All groups share one centre, and each spreads out both ways along 12 directions, with some noise.
In the rows, 128 means zero.
Some rows, each with its group after it:
[120 122 119 131  93 157 177 153 163 132 108 131 131  77 125 112]
(1)
[128  94 129 152 112 157 170 143 116 107 109 171  70 112 131  38]
(1)
[110  95 143 135 117 142 184 150 120  96  84 124 140 108 125 130]
(0)
[164  80 108 134 149 154 133  96 111 208 137 155 139 166 140 114]
(3)
[170 148 167 196 140 108  92 142 111 133 119 145 143 117 167 121]
(0)
[132 144 139 109  77 154  51  96 138 143  67 140 131  99 135  66]
(0)
[114 130 150 167 146 114  69 112  70 126 121 163 188 130 129  88]
(2)
[123 142 123 133 118 136 133 105 110 118 119  88 112 153 122 133]
(2)
[101 144 120 160 125 104  88 128 128 151 143  73 140 132 119 137]
(2)
[110 144  93 154  57 107 137 131 172 124 100 119 119 123 130 133]
(2)
[114 153 149  48  68 179 100 134 161 144 129 109 123  96 160  63]
(0)
[101 130 140 110 157 160  67 114  91 179 168 177 230 145 118 166]
(3)
[117 106  85 124  78 119 131 120 117 152 113 197 161 178 122 160]
(3)
[ 40 145  98 178  81  90 136  98 155  80 163  86 140 147 132 151]
(1)
[136 187 152 131  83 136 106 163  96 142 190 171 149 139 184  76]
(0)
[138 165 133 104 124 211 117  61  96 144 183 137 132 182 172  79]
(2)
[ 91 124  94 165 118 157 103 184  95 102 118 116 138 158 137 175]
(3)
[107 129  77 176 121 120 134  97 138 125 118 167 133 123 100  64]
(2)
[116 132 120 119 103  88 129 111 124 114 134 146 127 157 127 107]
(2)
[188 153 141 151 130 150 138 104 119 166 171 166 121 154 179  91]
(2)
[150 178 125  50 138 135  96 179 107  88 105 174 121 127  93  94]
(1)
[126 118 113 161 160 105 164 110 101 108 131  95 100 171  99 167]
(0)
[154 139 108 131 114 154 185 100 123 127  74 101 129 117  99 139]
(1)
[160 152 126 141 130 103 131 123 153 143 138 137 134 132 140 128]
(2)
[ 94 151 128 137 147 148 106 120  99  85 114  98 137 110 101  83]
(0)
[138 120 135 157 120 120 114 112  83 191 154 138 164 143 134 111]
(1)
[131 122 137  97 142 168 147 115 116 143 132  99 136 131 125 122]
(0)
[154 108 197  96 108 138 106  67  71 128 114 119 139 206 192 157]
(2)
[139 169 145 151 126 166 115 149  81 116 135 131 142 138 143 144]
(3)
[209 214 163 178 142 149 121 134 136 106 132 144 137 101 195  87]
(0)
[138 106 151  83 134 116 120  88 121 135 113 133 153 156 136 135]
(2)
[164 112 122 106 131 119 152  56 129 159 112  91 107 151 122  83]
(1)
[168 161 154 143 133 112 112 122 134 161 181 176 163 104 189   9]
(0)
[149 157 153 109  91 122 148 152 192 165 166  71 121  77 183  95]
(1)
[152 136 114 123 112 138 138 123 144 186 200 190 130 160 164 107]
(2)
[147 191 151 184 101 117  82 159  41 112 112 141 139 119 133  84]
(0)
[104 170 122 132  98 109 140 158 172 125 170  95 133  79 142  79]
(1)
[136 171 166 135 169 104  76 166 124  97 130  86 134 113 136 141]
(1)
[132 144 111 137 173  59  75 153 118 192 188 168 193 129  98 123]
(1)
[103 103 110 167 164 177  60 130 118 141 144 138 182 161 170 146]
(3)
[124 127 154 120 109 102 135 105 137  98 110  43  77 147 144 124]
(3)
[147 161 127 123  91 218 153 133 122 177 162  63  79 131 159 102]
(2)
[103 115 130 136 175 128 122 155 155 114 186 122  90 145 136 137]
(1)
[113 118 111 112 185 186 178 153 176 103 131  94  98  84  90 135]
(3)
[128 130 146 155 163  84  96 109 117 147 170 110 138 168 139 160]
(3)
[170 160 164 156 132 169 156 121 149  92 127 115 100 146 186 186]
(3)
[120 117 124  97 155 142 120 161 179 134 138 165 145 107 122 140]
(1)
[151  61 202 159 107 125 134 113 131 161  95 139 101 104 184  70]
(3)
[127 186 160 122  83 179 105 152 121 115 165 187 170 107 200  55]
(0)
[143 167  95 160 150 144 105 111 148 140 192 203 134 164 142 148]
(0)
[155 133 142 118  99 116 116 110 112 208 137 112 181 138 147 157]
(1)
[124 140  88 100 134 202 154 117 104 142 143 127  91 153  84 140]
(0)
[ 98 161 131  97 135  70 110 159 113 132 178  58 125 157  90 193]
(3)
[184 103 139 130 137 172 172 120 134 176 129 138 101 143 154 142]
(3)
[129 173 123 151 111 132 135 157 115  97 143 143 119 128 139 107]
(3)
[ 95 112 164 109  93 114  94 120 117  96 111 171 160 125 158  75]
(2)
[188 150 123 116  91 139 183  98  84 169 110  89 102 166 127 146]
(1)
[ 98  46 129 146 150 129  87 158 103 195 152 118 140 150 141 132]
(3)
[184 183 150  89  96 141 180 149 163 136 169 100 110 146 193 158]
(0)
[ 64 132 112 119 137 157 108 116 192  83 148 149 156 124 136 142]
(2)

New rows. What belongs after each?
[101 117 121 114  83 164 113  91 122 151 125 148 157 161 144 136]
(2)
[124 117 122 183 130 184 159 135  84 124 120 169 128 113 124  87]
(1)
[163 136 156  83  97 158 166 131 119 163 104 136 132 103 123 124]
(3)
[152 149 124 132 123 136 119  77  82  99 126 177 107 199 144  94]
(1)
[127 127 134 135 181  86 118 106 172 132 163 113 170 141 138 156]
(0)
[ 83 121 106 121 124  84 126 133 152  62 102 123  96 136  94 105]
(1)
[ 88 125 149  87  79 144 119 127 200 122 140 105 138  92 178  89]
(1)
[112 101 150 110 115 112  88  91 103 101 113 139 104 202 150 126]
(1)
[132 112 134 143 115 120 115 101  74 142 138 161 121 183 138 100]
(1)
[118 143  90 102 131 134 113 136 116 153 146 101 145 159 108 143]
(3)
[107 162  77  97  93 173  84 143 163 114 130 124 167 139 172 101]
(3)
[134 143 130  85 148 167 143  91 124 103 166 178 140 180 150 141]
(2)
[125 106 134 130 166 148 123 126 158 154 140 164 167 116 128 154]
(3)
[ 97 134 136 145 188 139  98 139 162  62 151 136 104 113 134  79]
(1)
[109  92 220 156 129 162 119 110 133 122 133 159 139 134 186 186]
(3)
[151 117 116 113  82 144 165 108 169 168 127 106  90 141 153 120]
(2)
[ 84 103 135 153 125 112 134 190  74 141 163 153 142 131 114 123]
(0)
[145 127 147 121 124 204 151  96 114 142 126 125 123 143 158 122]
(1)
[ 92 111 127 108 156  97 139 110 148 109 134  91 160 126 112 116]
(0)
[112 185 113 144 132  60 120 124 147  96 187  63 102 153 127 126]
(1)
[120 114 135 134 120 157 146 175  92 144 117 158 136  98 103 117]
(3)
[161 184 124 125 105 124 123 102  86 147 135 118 160 168 132 162]
(1)
[113 108 160 144 166 150 153 106 111 121 125 153 129 102  93 108]
(3)
[100 117 125 179 121 173 103  90 140 149 133  80 126 156 150 167]
(2)
[136 130 119  99  80 178 144  84 151 148 113 133 130 153 154 135]
(2)
[117 169 108 100 123 140  95 114 143 108  75 140 193  98  87 139]
(0)
[ 54 109  99 106  62 199 137 105 115  60  89 128 107 160 137  95]
(3)
[ 81 124 157  59  81 100 124 144 114 171 168 155 165 148 100 192]
(3)
[ 91 119 127 113 116 116 131 121 101  95 108  99 119 150  99 138]
(2)
[113 125 172 136 163 138  82 144 104 151 154 102 157 111 136 121]
(3)
[ 98 110 149 166  99 126 113 117 156  92 112 128 122 154 173 168]
(2)
[155 157 133 111 141 125  57  68 157 140  83  85 140 112 118 108]
(0)
[105 163  80 147 100 110 119 102 158 116 104 110 147 121  94 111]
(2)
[124 119 158 113 120 157  79 100 108 157 117 136 169 126 149 102]
(0)
[148 162  95 139 103 131 166  99 156 116 141 125  94 167 139 146]
(2)
[171 162  71 142 144 188 199  98 127 178 179 189 149 149 118 140]
(1)
[148 169 145 114  56 176 150 177 173 106  75 162 149  71 168 130]
(2)
[103 123 138 161 151 123  89 199  62 177 231 190 135 156 133 109]
(1)
[178 133 182  94 143 155 149 132 130 136 148  86  95 152 182 169]
(2)
[144 162 143 120 107 108 101  90 128 140 139 104 154 155 158 134]
(1)
[142  97 128 104  99  99 167  47 144 135 105 107  89 182 127 132]
(3)
[131 111 133 109 108 150 183 167 129 150 144 131  89 131 123 165]
(3)
[138 114 130 127 103 117 110 105 131 187 128 129 146 131 140  94]
(2)
[144 127 112 133 105 144 115 138 129 178 149 183 111 137 131 114]
(0)
[123 136 107 142 105 100 126 141 110 174 174 121 121 169 120 152]
(2)
[124 113 140 137 144  71 130 111 142 153 155  33  94 138 125 124]
(1)
[140 105 165 112 129 130 130 112 128 158 125  94 122 143 143 162]
(3)
[136 131 117 148 146  96 119 114 134 168 152 141 164 125 121 119]
(1)
[ 75  93 156 118  96 126 112 137 170 127 167 120 105 112 179  59]
(1)
[144  80 185  75 157 122 123 142 170 150 147 139 133 114 175 120]
(2)
[ 61 141 105 120  87 111 133 142 139 102 181 118 112 143 124 109]
(1)
[182 143 148  78 116 148 130  80 145 114 101 127  94 163 165 103]
(1)
[112  86 122 187  69 141 192 105 133 103 111 166  76 157 166 112]
(1)
[ 88 103 126 182  38 162 184 138 128 141 136 162 129 113 171 111]
(1)
[141 139 103 131 125 137 135 154  96 150 139 111 119 152 118 137]
(3)
[173 156 130 128  89 119 132 123  98 191 126 147 182 150 138 178]
(1)
[123 109  82 108 138  89 111  95 126 179 149 142 154 156  98  87]
(3)
[186 161 125 131  93 151 140 132  66 217 158 109 126 167 137 147]
(2)
[114 103 166 109 125 194 118 170 119 111  80 135 143 102 139 162]
(1)
[176 140 135 114 154 108 119 127 148 158 138 136 131 129 134 117]
(1)
